Each new row is followed by its nearest point in the smallest flat space through zero that holds the last named rows.
In the rows, zero is written as 128.

z593 (5 x 9):
[[149 130 169  99 124 144 120 156 144]
 [180 159  96 101 165 140 115  90 132]
 [167 126 148 107 138 145  92 172 111]
 [158 151 160 113 134 113 163  94 153]
 [126 103 149 128  66 174  77 190 132]]
New rows:
[150 130 148 105  94 161 128 100  97]
[159 136 137 128 103 140 118 121 136]
[ 95 156  95 104 114 166 116 132  84]
[111 122  91 125 131 150 102 135 125]
[153 164 134 160 148  92 106  85  84]
[171 141 114 155 145  95 134 100  91]
[127 138 157 137 137 141 159 106 171]
[124 139 151 114 122 125 158 105 162]
[ 99  86 164 158  95  91  92 163  82]
[108  94 153 171  98 108 118 182  85]

z529, 5 rows:
[[144  92 153 131 155 134 155 171 125]
 [110  97 160 118  93  81 117  87 133]
 [102 143 180 145 128 118 107 154 110]
 [ 91 123  35  87  98 111  65 134 135]
 [132 164 135  68 131  69 144 136 169]]
New rows:
[161  95 150 148 165 103  83 164 164]
[125 101 146 121 140 117 131 167 126]
[109 150 104 158  91 165 146 101 136]
[131 148 107 150 117 156 122  89 120]
[145 150  83  98 166 131 122 148 156]
[142 153  81  97 147 132 137 155 148]
[164 123 143 139 112 128 174 101 151]
[159 121 144 130 132 128 170  91 142]
[167 169 156  98 162 104 123 134  85]
[133 166 155 121 143 118 142 145 137]

z554 (5 x 9):
[[ 71 143 165 171  39 186 140 123 169]
 [101  87 138 134  69 103  78 125 154]
 [ 79 125 170  59  83 159 177 107  92]
 [113  76 138  95 103 174 101 158 131]
 [129 107 147 140  44 190 130 122 149]]
New rows:
[ 61 156 139 139 157 127 126 171 122]
[ 60 151 141 134 165 131 128 157 137]
[138 128 139 104 131 159 125 180 135]
[126 113 128 115 141 169 124 156 127]
[143 124 137 125 106 131 140 118  86]
[144 125 132 110 110 132 145 110 113]
[124 126 175 110 121  99 138 157  92]
[108 123 138  98 130 114 134 122 112]

z797, 5 rows:
[[ 93 202 118 144 130 123 117 140 100]
 [ 77 222  96 127 120 104  96 183  33]
 [110 137 138 129  99 126 107 111  87]
 [ 99 182  71 152 142  93  85 182 122]
 [ 75 159 101 103 104 102  98 184 103]]
New rows:
[130 107 144 177  82 178 144  95 109]
[136 118 158 143 109 143 126  73 112]
[112 177 117 109  87 107 126 107 122]
[ 91 160 135 127 106 127 116 123 116]
[ 96 150  78 142 143 122 129  78 141]
[116 156 121 159 131 125 112 112 148]

z818:
[[154 150 124 162  81 117 120 127 127]
 [ 86 151  86 207 134 120 124 114 180]
 [123 143  94 169 117 106 125 105 109]
 [139 150 170 204 145 101  89 103 132]
 [ 76 144 137 190 103 109  81 122  75]]
New rows:
[ 98  88 123 156  84 165  94  88 165]
[ 98 138 124 156 109 137 118 142 152]
[ 87 141 173 139  95 110 152 148 162]
[107 134 149 143 107 144 113 153 157]
[126  89 116  95 100 107 107 138 108]
[124 121 124 101 108 132 130 137  95]
[154 115 107 112 158  90 160  84  93]
[160 120  99 112 164 102 149  88  90]
[174 138 105 100 150  83  91 143 172]
[167 131 130 125 141 125 143 118 156]

z922, 5 rows:
[[126 153 130 183 140 144 148 164 160]
 [141 114 158  83 143 159 218 102  97]
 [ 87 171 183 176 119 118 153 118 118]
 [ 98 116 169  81 144 193 113 156  97]
 [ 71  93 139 110 163 163 176 114 108]]
New rows:
[135  95 125 191 161 121 134  94 145]
[111 121 102 164 140 109 151 118 148]
[132 158 128 103  99 131 130  85  87]
[137 135 153 101 108 110 130  97 100]
[103 149 119 126 131 195 131 127 132]
[109 125 141 127 145 165 134 152 128]
[145 131 153 172 145 124 157 134 133]
[133 148 139 159 131 130 163 134 140]
[117 136 179 175 149 108 140  95 140]
[101 152 153 166 123 109 153 111 126]

z173 (5 x 9):
[[147 121 123 147 153 173 119 124 134]
 [139 156 109 173 148 155 151 151 159]
 [100 151 151 150 124 133 190 131 136]
 [108 156 100 140 124 139 101 115 125]
 [124  97 113  70 170 156 105 148 115]]
New rows:
[160 140 117 121  97 123  96 165 163]
[158 131 103 135 125 102 105 151 146]
[112  89 161 145 112 130 153  90 169]
[134 116 167 145 115 132 156 106 123]
[143 101 125 161 131  82 147  97 109]
[147 119 150 143 104 105 132 114 128]
[101 163 158 105 154 153 161  86 116]
[ 84 135 150 122 134 161 158 106 110]
[171 145 168  90 110  97 155 171 106]
[144 106 150 105 120  84 157 154 134]
[ 92 120 170 153 170 136  94  92 139]
[118 124 140 136 130 160 120  96 113]

z959 (5 x 9):
[[135  97 127 126 164 104 106 107 148]
 [ 82 140 204 121 157 109 134 157 146]
 [ 99  88 138  88 144 172 132 160 141]
 [123  88 165 122 121 143 171 120 127]
 [ 78 134 115 116 142 147  95 119 157]]
New rows:
[133  96 163 131  88 166 152 164  90]
[136 111 151 114 101 161 177 159 104]
[133 155 157 107 113 159  98  87  81]
[119 145 123 136 109 136 134 119 124]
[100 129  84 174 128 106 168 132 127]
[129 141 120 142 111 126 133 108 124]
[168 100 154  92 146 157 135 123 145]
[142  81 137 109 143 137 141 138 129]
[155 141 151  99 133  83 117  99 171]
[135 125 143 141 152  90 115 109 139]

z714, 5 rows:
[[126 140 113 113 164 164 136 154 139]
 [ 81 115 144  99 119 139 100 158 178]
 [104 143 148 153 152 147 153 156 112]
 [129 142 122  88 122 194 198  91 126]
 [136  76 155 100  99 136 122  91 146]]
New rows:
[128 119 124 174 132 127 148  52 104]
[152 123 139 149 112 119 158  88  90]
[104 147 168 110 148 104 152 152 141]
[ 95 137 145 136 129 135 134 150 133]
[112 130 113 137 113 132 134 117 120]
[122 139 126 129 115 125 138 120 124]
[153 128 121 131 120 133 169 111 149]
[141 131 121 117 122 141 149 105 121]
[151 133 121 161 195 106 145 113 142]
[157 130 117 149 164 128 128 139 105]
[ 95 132 110 134 120 135 156 161 140]
[ 97 152 129 127 129 139 139 148 136]

z634, 5 rows:
[[146 119 165 144 176 130 107 103  97]
 [105  67 150 184 165 149 162 123 132]
 [157 133  51 125 171 126 156 169 123]
 [143 102  81  87 157 142 143 144 140]
 [104 122 147 143 156 100 109  93 108]]
New rows:
[157 116 122  89 152 124 166  89  88]
[144 115 120 102 166 131 117 118 117]
[138  74 115 143  93 147 120 154 165]
[123 100 127 127 105 158 155 146 157]
[144 119 139 146 121 163 142 123 128]
[142 117 147 143 125 154 139 138 132]
[109 131 153 133 127 147 138 135 127]
[124 120 147 141 119 138 132 127 132]
[132 116 100 139 135 112 173 151 113]
[126 123  93 148 143 125 153 150 131]
[112 122 114 107 125 143 138 136 149]
[120 113 112 109 118 135 138 134 146]

z2 (5 x 9):
[[103 101 137 169 164 119 193 117 162]
 [108  81 128 167 163  78 156 128 210]
 [115  74 134 144 179 108 110 116 149]
 [110  88 129 160 129 139 114 125 150]
 [121 107  83 100 178 199 131 179 146]]
New rows:
[127 124  84 126  79 130 136 144 144]
[129 140 112 131  89 140 127 151 156]
[129 112 195 138 124 129 128 121 180]
[118 109 137 156 122 107 131 118 154]
[122 127 145 176 161  99 131 135 151]
[118 106 137 150 146 100 142 116 154]
[128 145 132  97 154 130 162 125 104]
[135 149 129 106 158 130 160 126 103]
[ 98 128 135 127 129 185 111 132 129]
[118 114 119 135 124 178 119 137 117]
[130 118 118 125  95 126 131 109 156]
[126 128 127 141 103 121 125 132 149]

z889, 5 rows:
[[ 62 176 133  99 123 182 170 161 133]
 [104 136  91 164 143  97 111 158 159]
 [115 139  96  86  89 146 160  77  95]
 [ 92 118 148 158 135 152 156 139 161]
 [124 125  49 114 126  44 115 143 133]]
New rows:
[108 164  94 166 117 111 121 127 162]
[100 146  85 165 129 121 115 132 147]
[ 89 160 145 127  98 134 173  96 124]
[ 95 135 123 117 108 160 166 106 126]
[122 126  95 121 138 115 127 114  92]
[131 134  99 116 117 114 124 114 115]
[158  92 135 129 124 124  81 132  88]
[174 119 140 127 133 114  96 117 110]
[175 116  87 159 142  87 129 131  81]
[161 116  99 133 127  85  97 114 119]
[106  61 123 105 129 129 116 131 159]
[123  95 134 130 130 106 152 130 145]

z809:
[[147 134 107 156 129  78 170 118 109]
 [143 135 131 202 127  95 123  90 117]
 [126 145 149 176 113  59 126 123  91]
 [116 128 178 183 171  90 124 124 142]
 [179  61 130 116 170 147 130 120 111]]
New rows:
[133 130 137 127 129 121 143  94  88]
[144 120 123 138 121 112 130 121 106]
[135 116  80 111 127  76 112 121 163]
[134 133 109 127 125 119 150 126 127]
[107  77 131 114 155 124 117 105 120]
[142  99 143 123 151 136 120 130 123]
[131 100 115 177 108 127 130  97  99]
[154 120 116 167 116 119 118  96 106]

z84 (5 x 9):
[[133 110 102 148 168  80 140 144 129]
 [170  86  86  76  97  91 157  95 116]
 [ 71  91 167 114 129  90 151 125 174]
 [135 118 139 143 108  79 157 148  99]
 [ 87 119  72  99 101 149 111 144 115]]
New rows:
[141 144  93 173 123 169 163 134 162]
[136 142 118 138 145 145 114 130 127]
[137 163 126 114 163 104  89 169  90]
[135 145 108 158 146 127 119 154 105]
[ 84  98 101 135  93 138  90 135 119]
[ 83 123 100 113 105 141 117 147 121]
[128 162 150 104 168 127 124 104 100]
[145 139 139 136 140 139 123 119 133]
[153 116 174 111 121 121 142 119 146]
[146 121 169 120 119 118 145 103 143]
[129 146  86  88 136 150  95 142 158]
[118 127  85 107 140 162 103 119 140]

z630 (5 x 9):
[[ 78 122 103 129 157 180 146 157  96]
 [ 69 121  98 155 188 165  58 135 121]
 [121 137 128 106 143 164  98 164 118]
 [129 124  79  74  77 126 139 132 158]
 [ 73 173 112 120 102  85  97 136  81]]
New rows:
[144 136 176 120 128 146 127 140 147]
[161 130 159 121 134 140 125 142 131]
[101 135  91 125  77 102 158 110 113]
[ 97 136  93 118  87  95 162 112 118]
[126 147  83 178 130 128 175 133 104]
[ 98 122 116 149 130 126 173 117 106]

z483 (5 x 9):
[[ 90 136 157 165 125  72 123 167 135]
 [144  87 156 174 101 181 100 109 139]
 [149 161 175 160 154 140  83  92 165]
 [111 128 134 197 121 179 119 143 120]
 [148 173 137 162 119 125  88 130 133]]
New rows:
[110 127 147  90 119 115 130 100 158]
[132 115 146 100 141 107 130 109 146]
[104 168 102 146  71 139 108  46 145]
[158 148 126 138 118 149 101 113 130]
[137 109  68 108 150 134  47  94 134]
[167 138 118 107 121 144 110 102 130]
[ 97  77 148 133 127 125 102 146 132]
[109  85 153 145 116 120 132 136 136]
[119 109 141 134 140 123  73 143 130]
[129 123 149 146 120 119 111 128 139]
[121 149 143 120 177 196 113 133 101]
[124 151 119 142 165 183 137 110 128]

z444:
[[ 92 109  79 163 125  71 119 153 134]
 [ 95 119 121 114  91  63 124  90  99]
 [136 104 119 127  70  81 114 152 108]
 [ 89  94 122 140  70  90  97  95 104]
 [ 94  98 160 141  46 104 163 138  72]]
New rows:
[100 136 116 168 115 152  99  90  87]
[ 90 109 133 149 115 145 109  93 123]
[168 159 126  98 119 130 107 148  90]
[172 137 138  96 115 121 124 140 125]
[144 129 153 162 120 143 149  97 163]
[123 128 141 134 133 158 130 118 129]
[102 132  83 139 127 161 117 134  90]
[107 117 122 151 129 137 124 129 131]
[124 129 157 102 136 121  99  88 118]
[129 134 140 103 124 128 110  80 123]

z696:
[[115 125 130 149 162 145 201  97 139]
 [137  98 189 139 134 154 181 138 131]
 [142 123 171 144 115 113 166 140 129]
 [183 109 201 172 140 138 131 174 151]
 [130 111 178 177 181  96 140 120 151]]
New rows:
[114 126 147 139 128 123  86 137 160]
[132 119 141 135 141 117  90 137 133]
[150 119 149 141 154 146 185 136 130]
[142 121 152 150 143 152 181 129 139]
[131 106 131 137 145 110 150 138 175]
[134 126 143 151 149 121 143 125 139]
[ 76 127 118 113 128 135  83 140 171]
[110 118 115 113 142 130  83 121 124]
[110 150 165 134 122 112 118 153 123]
[131 123 154 131 117 104 120 139 125]

z155 (5 x 9):
[[111 146 126 159 102 151  76 109 129]
 [109 130 138 144 148 102 190 178 166]
 [132 157 173 122 157 143 181 129 141]
 [ 99 127 133 124 149 141 111 101 134]
 [169 145 123 179 146 191 108 104  99]]
New rows:
[116 151 140 149 152 134 104 122 160]
[101 142 138 151 139 145 119 120 145]
[ 85 134 117 131 145 132  88 123 123]
[ 91 121 119 136 136 134  95 109 137]
[197 118 140 134 131 102  76 129  97]
[176 120 109 123 105 135 108 122  92]
[160 137 167 110 107 117 119 205 154]
[145 147 144 127  88 103 155 166 138]

z334 (5 x 9):
[[103 122 113 105 119 146 140  86  81]
 [157  98 117  58  79 137 109  89 122]
 [169 156 126 113 114 134 129 137 103]
 [101 124 123 104 114 148 153 130 133]
 [141  86 147 105 124 113 169 127 168]]
New rows:
[133 126 155 172 153 130 157 128 194]
[123 112 149 159 155 106 152 155 174]
[148  66 125  72 105 132 118 139 123]
[148  95 128  79  96 128 126 108 145]
[125 111 104 134 126 107  84 126 162]
[124 110 126 135 125 117  80 125 159]

z596, 5 rows:
[[105 103 131 106 154 113  90 145 157]
 [187 131  87  65 138 167 155 154 116]
 [139 105 160 131  73 105 138 130 105]
 [ 70 113 153 170 182 133  94 146 158]
 [121 115 210 149  96 110 154 196  94]]
New rows:
[ 61 128 131 144 104 182 136 142  88]
[120 121 148 168 132 151 142 136 116]
[126  93 137 108 111  64 118 128 152]
[118 104 142 100 102  81  98 127 140]
[ 91 139 144  66  82 171 124  61 123]
[141 123 106 117 101 117 123  90 128]
[135 131 100 158 145 123  61 128 123]
[110 121 115 136 147 129 106 110 148]
[ 61 144 158 131 110 121 100  99 135]
[ 90 135 146 154 124  93 105 108 142]
[128 122 137 105 136  61  95 125 121]
[113 129 138  99 115  78 101 129 143]

z259:
[[165 110 118  74 125 152 193 123  86]
 [100  96 135  85 150 146 192 139 115]
 [124  94 137  94  69 150 194 128 110]
 [120 128 119 153 133  84 147 111 120]
 [173 165 117  94  93  49 147 136 112]]
New rows:
[146 128 124  82 155 104 157 142 121]
[140 136 123  83 154 107 157 142 114]
[100  89 144 124 145  85 115 139  84]
[105 124 128 131 146 101 147 129 129]
[134 143  86 171 138 139 161 140 162]
[123 123 123 150 138 125 129 114 124]
[ 90 130  82  98 110  83 172  91  98]
[121 118 121 122 119  79 187 117 108]
[126  84 151 117  85 138 153 132 137]
[112 105 140 117  81 146 157 131 129]
[109  98 143  89  98 109 161 173 151]
[ 96 119 148  84  96 114 161 159 142]
